The rows of a group lie close to one hidden flat surface of 9 dimensions, which may be shifted away from zero. Surfaces can cross.
Some rows, each with its group after it:
[-28  17 -12   0 -15  -5  -8   1  21  -7  11  -1  -7  -3   1  -9  33 -14
   5]	k581
[  8  18   5   3  -1   9  24 -12 -13 -22 -13 -14   5  15  -8   5  -8   6
  12]	k581
[  2   1   2   9  19  10 -11 -30 -28 -19   1  -9   3 -18  12 -14 -14  -8
  -8]	k819
[  2   3  21 -22  -4   6  13  14 -15  -2 -29  21   0   5 -11   1 -14   5
  10]	k464
[ -7  24  26   2  -1   7 -24   0 -14  30  14 -16   0 -17   9   3  12  17
 -10]	k581
[ -5  16 -30  14  -3  -5  -9  -9  36   2  22  25 -23   7   0   1   5   4
  -5]	k394
[ -2 -11  -7 -17  -5  -2  13  -3   7  -6 -14 -20   1  13   2 -12 -11   5
  -2]	k464
[-23   4 -10  -8  -8  -4  -5   4  14   1 -10  -4   4   6   7 -15  11 -15
   7]	k581
[-15   0   0   9  -4 -10 -25  -1   4   7   2 -15   7  -4   7   9  29 -18
   6]	k819
[  0 -16   6   1  10   1 -12 -17 -23  -2   7  11  10 -15   6   3  16 -12
  -2]	k581
[-6 20  5  5  1  1 -8  5 -1 26 -3 10  4  3  0 12  0  6  5]	k581
[  2  -2  -1   2   6   2   2  -2  -7   6  -6   8   7   1   3  -3 -11   0
  -2]	k581
[-13  18  -7  15   5  -4  -9   8  -4  -7 -14  14  -1  -7  -3   6 -12 -15
   9]	k394
[-18  30  11  -8 -11   8   7   0 -11 -16  -7   4  -5  -4  -3 -14   6   2
   4]	k464
[ -8   7   6 -18  -9   2  14  17   1  13 -19  -6   4   8  -1 -12 -18  11
   0]	k581
[-16  29   9   9  -2  11 -10  15   0  27  11   5  11 -11  18 -39 -15  -3
  -9]	k581
[  9   1   8   2  -6   8   9   8   7   1  11 -10   4   5  -1  -6   8  -3
   5]	k394
[ 2 -6 18 -8 -5  2 -6 21 -1 23  1 31  5 -4 -6  6 17 -6  8]	k464
[ 22  -9  12   6  13   9   6 -14 -29 -12  13  18   6 -11  13 -31 -31  10
 -25]	k464
[ -7  15 -23  18   4  -5 -13  -2  22  21 -14   0   8  24   5  13  -5 -14
  17]	k581
[-1 19  0  1 -4  4 12  4  5 10  1  0 -3  8 -9 12  2 16  5]	k394
[  2   2   4  -4  -4   0   6  -1  -5 -13  -3  -6  -1   2   3 -16 -11   2
  -6]	k819
[ -6   2   6  -6   4  10  -9   2   1   9   8 -13  -4 -16  -3   2  15  -8
   8]	k819
[-13   1   2   0  -6 -17  -4  17 -12  -7  -2   6  -7 -17  -4   5  -6  11
 -17]	k394
[  4   4  13   3   0   9  -1  12   3  15  10 -13   3  -5   0   0   4  -2
   3]	k819
[-14  -2  -4  -6  -5   2  12  21   7   9  -7  13  13   2  -2 -12   3 -17
  11]	k819
[  6   4   5   7   2   9   8  14   1   4  11  -3   4  -7   0 -13  -9  -5
   1]	k819
[ 4 -1  1  7  8  4  7  3 -8  8  1 12  9 -3 -5 10 -1 -5  8]	k581
[-11  14 -13  -2  -5   3   4   7  23 -11 -12  16  -8  10 -10  -1   9 -22
  24]	k464
[  2  13   6  10  -2  -2   0  -3 -12   5   8  11   5   1   6  -5  -6  15
 -13]	k464
[  1  23  -3  18   6   0 -15 -26  -5  -7  -7 -10  -2  12   5  16   1  -2
   8]	k819
[-14 -31 -11 -25  -6  -9 -10  -1  17  -2  -2  -4  -5  -6   8 -20  14 -13
  -6]	k819
[-17 -13 -14   0 -13 -21  -8   9  13 -26   7 -12 -11 -11   5 -17   5  -8
 -19]	k394
[  0   7  -3   4   3   2   2   0   3  -4  -6  -7  -1   4   0  -3 -12  -3
   4]	k464
[ 10   9   8  15   5   5  11  11 -17 -23   7   8  -7 -17 -15  13  -9  -2
   5]	k819
[-7 12  0  2 -8 -1  2 11  9  7  3  0  1  3  1 -7  4  0  2]	k464
[  2   5  -1  16  -1 -10  -4  11   0  13  14  10  -3  -5  -9  30  11  13
  -5]	k394
[ 17 -11  -2   6  14   6  -3  -7  -4  -1   3   9  -7  -5  -9  21  -5  -1
   6]	k819
[  2   3  -6   6   6   2  -2 -16  -5 -15  -1   1  -3  -1   5 -10 -12  -3
  -4]	k464
[ -4 -20  -2  -9   5  -7 -12 -34 -18 -23  -7   5   4  -3   8  -2  17 -11
  -4]	k581
[  7  10   2   4  -1  11  16  11   4  -6   7  -1  -2   0  -2 -15 -17   0
   0]	k819
[ 12   9  -7  13   0  12   6  -3  20   1  19  -2  -3  10   3 -14   1  -5
   5]	k394
[ -4   1  -1 -11   4  -4  -1 -14 -12   4  -3  -4  -8  -6   0   8  -9  27
 -16]	k394
[  2   0  15 -13  -5   8   0   2  -1  12  -2 -10   3   3  -4  10  18   3
   9]	k394
[-13  -1   8 -20   0  14 -24 -11   9   2   8 -12 -12 -18  15 -37  12 -14
  -4]	k394
[-10   0   9   0 -15  -7  -6   0  -5  19  30  10   8  -7  11 -13  30  17
 -23]	k464
[-12  14 -20   6  -3 -11   8  -4  10  -1 -12 -11  -3  15  -9  28   2  11
   7]	k394
[ -2  24 -11  11   3   6  -1  -9   5 -35  -7  28 -15   1  -2 -20 -19 -18
   7]	k464

New rows, each followed by its group:
[  3  -3 -11   4   1  -3   9 -13   1   8   2 -16  11  15   4   6  -1  13
  -4]	k464
[  9  -3  12  -9  -4   6   9  -1  -4   6   5 -10   1   3  -1   1   4  12
  -2]	k394
[  7  -3  10  10  -1  -1   5  13 -11  -2  15 -10   4 -14   1  -6  -8   7
 -14]	k394
[ 11  -4   3   4  10   7  10 -15 -19 -12 -10  -8  12   6  -1   3  -9  -5
   8]	k581
[ -8   1  -6   0   6  10  -8  -4   8   2  12 -12  -3 -13   5 -15   5 -14
   2]	k819
[-4 15 -2  1 -7 -3 14 -5 -6  1 -6 -3  6 14  1 -1 -7 21 -7]	k464
[  2  -4  -6  -1   4   3   0   6  11   7  -1   9  -6   1 -12  19  10  -7
  16]	k819
[  1  -4  -2   1  -8  -8   1   8  10   3   8  -1  -1   3  10 -23 -15  10
 -19]	k464
[ -6   0   6   5  -7  -9  -2  16  -2   3   6 -12   2  -8  -6  13  13   1
  -1]	k394
[-11  -7   2 -10  -5   0   2  17   5   7  -4   4   5  -6  -4  -2  12 -12
   9]	k819
[-18  -1   5   7 -13  -9 -12  26   7  -5  22 -27  -2 -26   5 -15  17 -11
 -13]	k394
[-10  11 -13   0  -7  -3   8  14  18   9  -6   9  -3  10  -5   2  -3   3
   6]	k581
[  7  -9   4  -3  15   8  -7 -12 -15 -16   5   0 -14 -24 -11  17   3  -3
   3]	k819
[-10   4   4   7  -3  -3  -7   2  -7 -11   3  -9   6  -9   4  -6   8 -12
  -2]	k819
[ -4   2  -9 -16 -10   5  15   7  25 -11   2  -4 -15   7  -1 -28  -9   3
  -3]	k819
[ 13   8  -2  12  -3  -1  -6  -8  11  -4  10 -18  -5  12   9  -7  -9   6
  -7]	k819
[ -8  15 -14  19   1  -1  -2 -11   7 -10   8  20   1   5  -5  15  24 -16
  15]	k581
[ 16   3 -13  20  15  -3  -9 -18  -1   9   3  17  -2  10   4  15 -19   9
  -6]	k581
[  2   0   5   4  -1   4   7  -3  -8  10  19  -2  12  -2   8 -14   5   9
 -12]	k464
[ 18   3   0  15  23  21  -5 -21 -11  19   8  -4  14   2  15 -13 -24  -5
   2]	k819
[ 2 -4  4  0 -6 -2  0 10  8 16 -4 -3 10 12  5 -3  1 -3  3]	k819
[  8   4   3  11  12  22   4  10   7  30  18  -6  16  -4  10 -22 -11 -11
   6]	k819
[-13 -12 -13  -7   3  -8  -6 -12  -1  -2 -28  11  15  14   2   8  13 -24
  18]	k581
[-15  -8  -5 -16 -19 -20   0  -1   7 -35 -14  -6 -12   4   1 -14   8  -1
 -10]	k819
[  8  -2  15 -26 -16  15  20   3  11  -7   3 -11  -3  13   1 -31   8   4
   2]	k394
[  9  -5  20  -3 -10  -4   3  22  -4   0   2  -9  -1  -2  -7  10   5   9
  -3]	k819
[-17  25 -16  -1  -3  -2  13  -4   4  -3  -4  -7 -13   1  -4  -2 -19  25
 -12]	k394
[ 14  -5  -3  -7  -3   4   3  -5  15  -9   7 -11 -17   6   3 -14 -13  11
 -10]	k819
[-19  16  -5   4  -6   0  -4  24  16  25   7  13   2  -6  -1  -4  10  -6
   5]	k581
[ -3 -13   9 -13  -4  -4 -11   6   4  12  13 -24 -10 -16  -3  12  18  13
 -11]	k581
[ -1   0 -13   9   7  -3  -6 -12   3   1 -11   5   8  13   7   0  -8 -10
   6]	k581
[  2  14   9   2   4  20  11  10  -3   7  10 -10   4 -10   0 -19 -11  -2
   4]	k819
[ 4  2 -5  6  7  9 -1  3 12  4 12 -2 -4 -6 -2 -1  0 -9  7]	k819
[  3   0   1   5   4   1   2   4  -4 -10   1   6  -3  -8  -8   8   0  -7
   5]	k819
[  5  -6  -4  -9   1   1   3  -8   4   2 -12   5   1  13   3  -5 -10   1
   2]	k819
[  1   3   0   0  -3  -1   4   5   2   7  -2 -10   4   6   2  -3 -10   7
  -3]	k464
[ 11 -24   9 -13 -11   0   6  -1   5  -9  15 -30   3   1   6 -16  14   3
 -11]	k394
[-17  11  -4  -6  -2  -2  -7  -3   3  -1 -16 -11  -2   1  -2   7   6  -5
   9]	k394
[ -7  12 -14  14   2   0   0 -13   4 -11  -5   6   8  12   6  -8  -1 -16
   9]	k581
[-10   3  14   1  -4  -6  -7  16 -10  12   1 -14   4 -13  -7  20  15   3
   1]	k394
[  1  24 -11   8  -5   1  14  -3  10  -9   0   5  -7  16   0 -11 -20  12
  -4]	k581
[  0   2  -6   2 -10  -5   6   5  18  -3   4  -5  -3  11  -4   7  14  -1
   5]	k394
[ 11   1 -17   0  -8   1   3  -8  33  -7  28  30 -22  11   3 -22   2  10
 -15]	k394
[ -5   1 -14   7 -11 -15   3   6  16   2  11  -8  -6   6  -6  21  16  12
  -5]	k394
[ -7  -6 -20   4 -13 -15  -5   3  28   3  13  18  -5  10   8 -14   9  -1
 -11]	k464
[ -1   4  -5   2  -6  -1  -2   3  17  -2   0   5  -5   9  -3   3  14 -10
  11]	k394
[-19  12  -6 -11 -10  10  24 -10   4 -11   7   2   5   5  -4 -16  29  -3
  10]	k464
[ -1  13 -21  16  11  -1 -11 -13  10  -7  -7  19  -8   7   1   4 -13 -12
   8]	k394
[ 12   4  -1   5  13  11  -1 -15  -8   1  -2   7   0   4   2  -1 -16   0
   3]	k394
[  5 -20 -10 -10  10   9   4   3   9   9   3  13  -1  -6  -2  -8  -5 -11
   5]	k819
[  5 -21  -9   4   4  -3   3  -3   0 -14  26   8  -8 -19  -9  12  22  -3
  -6]	k581
[-21  18   3  -9  -5  12   6 -11  -5 -14   4 -22   1  -8   0 -12  23  -6
   8]	k464
[  6  10   5   5  -4   5  -2   6  12  -5  12 -16 -14  -4  -4   4   4   4
   1]	k819
[  5   1 -15  -1  -5  -1  15 -16  17   7  11 -23  -5  20  -3  16   9  24
  -2]	k394
[ -5  -5  12  -2  -2 -12  -8   9 -18  13  -4  -9   2 -12  -9  35  14  16
  -5]	k394
[ -5  -8  -6  -1   3   2  12   2  -5 -11   0  20   9  -5  -3  -8   5 -15
   6]	k581
[ 10  -4  -6 -24   1  18   5 -11  28  19   3 -17 -11  17  11 -33 -19  14
  -5]	k819
[  9   9 -12  21   7   4  11  -2   4  -4   9   9   3   4  -3   6  -9  -3
   6]	k581
[ 12   0  21  -3  -6   1   1  15  -6   6   1 -10  -2  -1  -9  17   6  10
   3]	k819
